The same things were measured in two ways. Each way mixes the same 7 hidden numbers, adds some noise and spreads widely along 4 directions of its own, which tell nothing about the thing.
Some things both ways: the first way, then the second way.
[-13  13  12  36  -3 -49  11 -10   1   0  33 -13   6  21   8  11  -1   3
   7  -6  19  10   2]
[-25  14 -14  -5 -10 -19  -3   2  -8  -9 -13 -12   6 -14  19 -37  20   8]

[ -8 -13  -4   2   6 -29  12   3  -7 -21  18  -9  26  -4 -16 -20  13   4
   7  -9 -18  18 -21]
[ 21   7  31  -5  -3 -15  11 -26   9   5  -1  11 -18   6   9  -4  -1   2]

[ -1  24   9  10   4 -10  -3   1  16   9   5  -9  -1  14  -9 -13   1 -20
  -7   1  -8 -14 -11]
[ -3 -13 -20  -1   3  14  22   7 -14  -5  17 -11   6  -4 -14  13 -10  -6]

[  6   2   0  -6  13 -21   6  11 -10 -11   2 -10   9  -6 -21 -22  16   7
  -4 -19 -13  10 -20]
[  9  22  12 -12  18  -2   5  -3 -10  -2 -14   7 -30   4   1  -7   5  -1]

[-27 -15   2  14  12   2   0  -6  -6  -6  16   4  20   1 -11 -20   3  13
   4  -2   0  18  -6]
[ -9  -9   5  12   7  16   4 -11  -5  12  15  24   8  12 -18  28 -18 -11]

[  7  -5  11   1  -2   6 -12  14 -10   5   3 -10  -5 -14   4  -9  12  11
  12   2   6   5  10]
[  0  -6  -8   9  -6   6 -35   5  14   0   3 -25  20  -7 -19   7   2   6]

[-11 -12   7  -1   3  13 -14  17  -2  -1   2   1   6  -8  -9 -26  11   4
   9   9  -7   8  -2]
[ -7  -4  -3  11  -4   2 -21   0   7   1   5  -8   9   8 -22  21 -17  -3]

[ -8  -7  -9   9  14  10   6 -24   4   9   4 -13  25  -5  -5 -14  -2  -3
   6  -4 -13  17 -11]
[-23  14   6 -12   3   4   9  -2 -38  13 -21   8 -14  17   4 -16  -4  -1]

[ 16  -4  18   4  13   5  -7   7 -13 -17  -6   2  20 -20  -4 -12  26   5
 -12   7   1  16 -16]
[ 24  11  24  15 -18 -30   2 -12  24   1  10 -11  -5   6 -14  15  -5   0]

[-23  -6   0  10   9 -43   8   9  -9 -11  19  -8  10  11 -14 -30  17   6
  18 -29 -14  16 -13]
[ 22   7  12  11 -13 -23  11 -10   8   8  10  -4 -13  -1  -7   9   1   3]

[-14 -13   9   3   5 -14  13  12  -7   5  19   0  -9   5   4  -3  -4  21
  -1   5   7  20  14]
[-34   4 -11 -15  44  39 -26  11 -13  -9 -20  10  21 -10  -2 -10  16  -6]

[-13 -12 -15   3 -16  -9 -10   9  -8   0  24 -25  -1  -6 -14 -17  -5  14
  31  -9 -13   0   5]
[ -8 -13  18  -6  24  40 -30 -17   0  16  -7  16  10  10 -13   7  -7   2]

[  3  15  16   1   1 -22  11  10 -11  -2  10  -1  -8  11 -11  -2   2   7
 -15  -5   9  -4   1]
[ 19   9  -5 -22  36  -3   3   5  10 -17 -28   3 -11 -22  28 -22  19  -2]

[-14   8   9  16  -3 -21  21 -20  -2  -4  29  -2  16  15 -10   8 -12   2
  -9   7   8   0  -2]
[ -8 -15   4  -3  18  20  25  -6   1  -1  15  34  11 -10  13   0   7 -10]

[ 12  22   8  38   4 -32 -24   1 -25  -9  24  -6 -10  15 -20  -7  12  22
 -17 -16  29  -8 -11]
[ 12  25  -1   2   9 -17  -4   4  12 -10  -3  -3 -26   0  -4   6   6  -1]

[  3  11  12   0   7   6   0  -5   2  -4  -5  -1  18  -9  -9 -18  10 -14
  -7  10 -12  -5 -16]
[ 34 -10 -20 -13  11  -5   3 -15   1  -4  -8 -26   1 -23  10 -10  -3   8]

[-18   2   0   1  11   9  -4  -5   5  12  -2  -9  11   2 -16 -31   9  -9
  17 -11 -20  -2  -6]
[  9  -2 -14   4  -7   3   5   2 -19  15   3  -6 -13   6  -8  10 -13   1]

[ -3  -4  -4  16   9 -30  14  -5 -11   3  21  -9  -5  13  -2  -9  -4  11
  -5 -10  -5  16  -2]
[  5   5  -5  -3   6  -1   3   7   0  -6  -3 -14   5 -10  -2  -5  10  -2]

[ -3  -2  -3  -2 -18 -21  15   9  -1  -1  26 -15  -9   6  -4   0 -15   4
   5   8  -9  -2   7]
[-11  -3  12  -8  -2   9  -3  13  14 -13  -9   5  11   2  11 -13   7  -1]

[  6 -18  -1  17  26 -15   6  -8   5  -7  11  -7  21  -8   3  -8  10   8
  -7  -7  -5  44 -20]
[-16   9 -35 -14  -5  -8 -16   7 -23 -19 -20 -64  18  -7 -14 -34  -1   9]

[-26   2   3  -6  -5   9   2   0  -7  -2  16   2   8   5 -25 -25  -4   3
   2   7 -10 -13  -1]
[-10 -10 -30   4  22  25  -9  12  -8   1   9  15  -8  -5  -3  17  -7  -2]

[-22  11   8  12   0 -24  -5   8  -7  -7  12  -5  10  12 -20 -30  16  -3
  15 -19  -3  -9  -8]
[  6  24 -14  22 -25 -38   3   8   1   8   5  -2 -38   2   2   2   1   7]

Other things, the second way, with their names:
j210: [-25  17  -3  25 -28 -13  -6   3 -13  17  16  11 -25  17 -20  12  -6   7]
j38: [  6  -6  -1  11 -18 -15   6  -3  23  -3   7  -2   8 -15  17  -7  13   5]
j316: [ 13 -13   6  18 -24 -15   2 -26  10  13  20 -20  10   5 -26  20 -20   4]
j49: [-19  14 -11  -5  15  16 -20  19   1 -12 -10  -1  -6 -13   5 -21  28  12]
j348: [ -3  13  46   5  -6  -3   1  -6  10  12 -11  38 -21  20  14   2   6   0]
j615: [-25   2 -27  -7   9   7 -23  16   8 -25  -6 -19  13  -4 -12  -3  -8  -1]
j748: [ -5  15   4  11 -30 -22   8   4  -9   4   2 -21  -7   5  -5 -14  11   7]
j527: [  5  -1  30   1 -21  -9  -5 -17   1  16  -9   6  -8  11  11 -18  -2  13]
j864: [-22  -1 -17 -15  18  22 -15  25 -10 -12 -20  -1   3   0   5 -10   1  -2]
j529: [ 51 -33  -9  -3  -3  -2 -15 -17  37 -10   5 -48  33 -19 -12  12 -18   6]
j907: [-37  12 -17  16 -15   1 -17  19 -18  -2   4 -28  26  -4 -27  -4  13   3]
j736: [ 19   3   3  10 -19 -27 -20 -12  19   8  -7 -21  -6   0  -8   7 -12   8]
j434: [-24   9  -2   4  -3   2 -12 -10 -24  15  -7   1  -4   4  -3 -12   2   9]
j904: [  9  16  12   0  11  -7  -8 -19 -12  14 -14  12 -18   3   0  -3   4   4]
j999: [ -9  -3 -13   9   7   8  19  12  -3  -4  20  21  -3  -8   6   9   7  -8]
j974: [  8  -8  -3   1   3   5 -16   3  11  -1  -4 -15  12   4 -17  15 -13  -4]
j681: [-19  -1  -1  12   0  17  -6  -1 -20  22   8  22  -7   2   0   1   9   7]
j342: [ -4 -17  25  22 -10  11  20   1  21   1  33  37  19   1  -5  25   2 -14]
j153: [  2  13 -25 -15  38   8 -24   2   5 -17 -18 -16 -11 -18   1 -14  12   9]
j886: [ 11 -13  -6 -11   0  -2  21  -6   3 -13   2  -8  12  -1  -1   2 -16  -9]
j550: [-20  -2 -26   7  -1  12 -12   9 -28   9   3 -12   5   6 -20   9 -15  -3]
j935: [  5  -9 -11   8 -23 -14  30  23  -1  -9  16   1  -7   4   7  14  -8  -9]
j447: [-16  33  14  19  -6 -13   1   6 -12  17   3  27 -32  10  -3   4  19  -1]
j403: [ -4  -2   9 -10   8   5  30  -1 -17  -6   1  12   5  13  -3   9 -15 -19]
j700: [ 17   9  -7  17  -2 -19  22   5   6   0  12   6 -14  -7  -4  21   4 -10]
j208: [ 11  -2 -15  -2  -3 -13  21   1 -15   8  -3  10 -17   2  21   1  -9  -2]
j293: [-38  -4 -61  18 -16   2  -4  33 -10 -20  25 -39  27 -18 -24   4   1  -1]
j13: [  3  -3   8  20 -25  -3   4   2   5  11  18   0   2   0  -9  11   6   3]
j733: [ -4 -11  11   1  24  31  12   2  -1  -2  13  14  18  -3 -11  13   4 -11]
j647: [ 15  -3  20  29 -45 -25  15  -9   1  22  20  -7   0   7 -12  16  -4   1]
j147: [-11 -22  -9  23 -45  -7  11   4   3   1  32 -29  29   0 -22   7  -5   3]
j865: [-14  10   3   8  -9  -6 -11   8   0  -3  -5  -3   6  11 -15   6  -5  -6]
j202: [ 16  -4  -8  11 -26 -17  17  12   2  -3  16 -30  -2   4 -19  14  -7  -2]
j519: [ -4   4 -13  11  -2   3   2   9 -12   7  10  -8   3  -4 -20  12   8  -2]
j474: [  3  12   3  11  -3  -7  -1  -2   0   8   1  13 -11   0  -1   5   3   0]
j220: [ 13   4  -3   8  -2  -7 -15  -2  15  -1   6 -15 -10  -4 -11   7   1   9]
j487: [-21  19  -8   2 -15 -11   8   4 -38  12  -6  -4 -29  18  -6 -10  -3   6]
j925: [ 15  25  44   7 -10 -30   1 -13  18   3  -9  11 -20  19  -4   5  -2  -4]
j836: [-17   2  24 -14   9  15   2  -3  -9   7 -18  32 -12  15  18 -11   2  -1]
j429: [  8   5  17  -2   1  -8 -11 -22  18   0  -6  -1  10 -10   7 -17  11   6]
j924: [-12  -8  -6   5  -3   6   8   2  -7   2   6   6  17  -5   8  -5   9  -2]
j840: [ 12  -8  26  11 -11   4  24 -15  -8  23  14  19  -3   7   2  10   1  -3]
j26: [ -7 -25  -1  16 -21  12   2   1  -3  12  13  -3  26   2  -8  14 -12  -1]
j626: [-25  -8 -15   2   2  14  -2  -3  -9  -6  12  -9  28  -6 -11  -6   4  -4]
j453: [ -8   4 -21  20 -25 -16  -1  20  -2  -3  12 -26  10  -1 -19  11  -1  -2]
j24: [  9 -17  12 -23  -5   3  20  -9  -4  -1 -19   8  11  -2  37 -22 -10  -3]
j118: [ 34  11  25   0  10 -20   5 -13  16   2  -8  17 -29   3   7  10   1  -1]
j682: [ 29 -31  -2 -10 -14  -8   8  -9  36 -24   5 -33  37 -17  12 -10  -8   2]
j912: [-28  10 -30   2  -6  -1  -4  21 -36  -2  -6 -23   3   2 -13  -8   2  -2]
j5: [ 18 -29   6   5 -11   6  26 -18   0  12  24   6  13   2  -1  17 -16  -4]
j406: [ -6  -4   2 -11  -2   3 -14   4  15 -11 -11  -8   8  -7  14 -20   8   8]
j578: [  5  -5   2 -12  25  16  14  11   0 -12  -5  16   0  -2  11   1   3 -10]
j107: [ 29 -11   9  -8  10   6   1 -36   0   8  -1 -12  10 -14   8 -10   4   7]
j875: [ -6  10   6 -11  30  20 -19  -9 -24  14 -20  12 -13   8  -9   3   0   2]
j495: [ 17  -5   9   8 -18 -20  -1  -9  22   1  -1   6  -1   4   9  10 -17   0]
j805: [ -3   0 -16  -1 -12 -10  -4  15  -3  -5 -10  -6  -5   7   6  -2 -16  -2]
j518: [ 13   5  -3  -5   8  -4  -1  -8  -8   1  -8 -10 -10   2  -6   0  -9   2]
j172: [ 42  -8   3  -6  -4 -14   9  -5  22 -11  -4 -27   4 -10   0   1  -5  -1]
j894: [ -2  18 -28   2  15  -5 -11  -4 -21   2  -3 -16 -21  -9 -12  -6   3   6]
j212: [-15  36  -2  24 -11 -20  -4  24 -12   7   6   1 -30   9 -18   8  20   0]
j482: [  0  -2  14   3 -14  -6   9 -17 -12  16   0  -1   1   7   1  -2  -5   3]
j317: [ 14  12  -4 -12   8 -12  -8  12   8 -13 -21  -3 -23   1  16 -11   0   1]
j339: [-41 -12 -15 -23  28  48 -35   4 -20  -5 -19   0  28   3  -3 -21  -2   4]
j895: [ 20  14  32  10   1 -15   9 -19  -5  23  -4  33 -22  13   2  18  -4  -8]
j443: [-23 -21 -22  15   8  34   6   7 -25   8  28  -3  29   0 -33  28 -11 -10]
j573: [  7  -7  14 -18  26  17  -6  -1  15 -13 -13  11   9  -5  14  -7   7  -3]
j692: [ -1 -16  23  -3 -14   2   0  -1  29  -8   3  22  15   7  18   0 -11  -2]
j484: [ 32  -6  28 -24  20   0  -1 -12  29 -18 -21  -4  10   0   6  -2  -7  -7]
j199: [  9  -6 -10 -32  34  21  -5  -8 -11 -15 -19 -28  18 -17   0 -25   8   4]
j636: [ -9  20  -4   8   4   2   6   4 -32  17  -5  10 -23  13  -7  10  -2  -4]
j656: [  7 -19  14  -2   0   3  -5  -5  40 -19   2   5  22  -7   6   1  -4  -2]

Some of these things the first way, each followed by its name:
[ -2  19   0  -1 -20   0  -3   4  10  13  10 -24  -3   2 -12  -4  -9 -10
  18   1  -7 -25   6]
j836
[-24 -12  -3   3 -20  -7   8   1  -2  -8  34  -9  10   3 -15   3 -16  14
  10  10   2   2   8]
j692
[-12  -6   3   4   6   1   5  -9  -1  -2   4 -13  29 -12  -3 -17  14  -2
  20  -7  -9  13  -5]
j434
[  6  -6  -5  14 -26   2   2  -9  -8 -13  36  -3  -1   1  -5   8 -26   9
 -17  39  -5  -8  -1]
j656
[-11   5   2  -1  -2   2   1   6  -1  14  14  -8 -11   7 -11  -7  -6  10
   2  -1   3  -4  12]
j864
[ -2  -2  -8  26 -14   2 -11 -18   0  14  32 -21   0   4  -1  11 -18  14
   7   9  18   0  11]
j339
[-23 -10   0  -1   4   9  22 -17  13   7  14  -6  28   2  -6  -2 -10  -5
   7   9  -7  15   0]
j24
[ -3   2   0  11   1   2  -7  -6 -18  -1  15  -4   0   4 -20 -10   3  20
  -9   0  11  -2   0]
j317
[  3   2   4   9   2 -15   8 -16  -5  -3   9 -18  25  -9  -3  -6  12  -2
  10  -8  -4   6 -10]
j107
[-16  -8 -10  10  -1  -8   7 -11   7   3  16 -16  15  -2  -1 -19  -6 -12
  18   2 -29   6  -9]
j482
[-30 -15  -6  -9  -1 -18  11   7  -5 -16  12 -10  22  -6 -18 -35  11  -3
  26 -12 -32   9 -14]
j210
[ 11   8   5  19  -5 -31 -20  18  -5  -8  13 -15  -9   3  -6 -16  12   4
   6  -7  -1  -2 -11]
j925
[-17  -8  -8  27   2  12  -9 -18  -3   7  25   0   6  10 -11 -12 -13   9
  -6  13  -2   4  -2]
j805
[ 18   7   5  21  -5  -8 -21   8  -6  -3  19 -11 -10   1  -7   3  -1  13
 -17   9  17   1  -8]
j484
[  8  26  23   5  11  11 -11  11  26   8 -13   1   2   5   0  -8   9 -25
 -15  13   2  -7 -11]
j403
[ -5   4   5  14   5   4  -2  -9  12  -7  14   5  17   5  -6  -8  -5  -9
 -23  21  -4   8 -16]
j886
[ -7 -14   0  46  18  -1  -4 -34 -24  10  27   2   7  11   2  -1  -2  28
 -19   2  22  27   3]
j453
[ 11   0  -1   5 -20  -4   6 -11  -6  -3  23 -17   5  -5  -3  10 -15   4
  -4  19  -4 -10  -1]
j406
[  4   5  -2  25  -3 -15  11 -25   8   2  21 -16  19   4   3   7  -8  -9
   1   8  -3   2 -10]
j147
[-11   9  12   9   4 -16   1   5   6  13  -3 -21  10  -2   3 -16  20  -9
  34 -24  -3   5   3]
j647
[  2   5  17  21   6 -11   6 -10   4  -1  13  -1  19   3   4   8   2   0
  -8  11  15  14  -5]
j626
[-16   1  -1  29   7  -4 -14 -18 -14   6  17  -7   9   6 -10 -18   8  12
   8 -11   8   5  -3]
j895
[-22   2   8  11  13  22   6 -30   0   7   3   6  31   4 -15 -17   3  -7
  -7  11  -3   2  -6]
j208
[  9  19  12   4   1 -30   5  11   9   5   1 -22   2   0   5  -9  15 -19
  18 -15 -11  -2  -8]
j748
[ -6 -13   5 -33  11   3  34  14   0  -7  -2   8   9  -4 -13 -19  -3  -1
 -17  11 -29  13  -8]
j578
[  9   1 -13  20 -20 -17   2 -11  -8   3  40 -12 -17  12  -7   7 -30  10
 -12  18  -5 -11   0]
j573
[-14 -14  -4  38   1 -15 -14  -8 -18 -10  44   1  -2  14 -15  -2 -13  36
 -19   8  22  18  -5]
j615
[ -1  -7   6  15  -3  14 -22  -2 -10  -5   2  -7  12 -16  -3 -19  13   3
   7  11   1   3  -5]
j736
[ -6   9  27   5  13  -3  13   4   8   2  -1  13   9   7   5  -5   9 -10
 -18  18   6  10  -2]
j293
[ -7   3  11   3  12 -13   9   8   1  11   0  -7   1   4   2 -19  12  -6
   6  -8  -9  10  -1]
j519
[ -2   6   0  13  16   0  -3 -18   1   3   0 -14  24  -3 -11 -19  12  -7
   5 -11  -9   6 -17]
j487
[ 13  10   7   5  15   4  -2  -4   4   5  -7  -5   8  -5  -5 -13  12  -7
 -10  -1  -6   4 -15]
j202
[ -8 -12   3 -16  15   0   7  16   0 -13  -6  -1  19 -11 -14 -33  17  -4
   5  -3 -27  16 -18]
j518
[ -2  11   3  26   1 -32   1 -14 -22   1  21 -14   0  12 -10  -7   8  13
   5 -19  11  -3  -1]
j447
[ -9   8   3  26  17  -2 -14 -18  -8  15   5  -8   9   8  -7 -19  14   4
   3 -18  11   6  -4]
j636
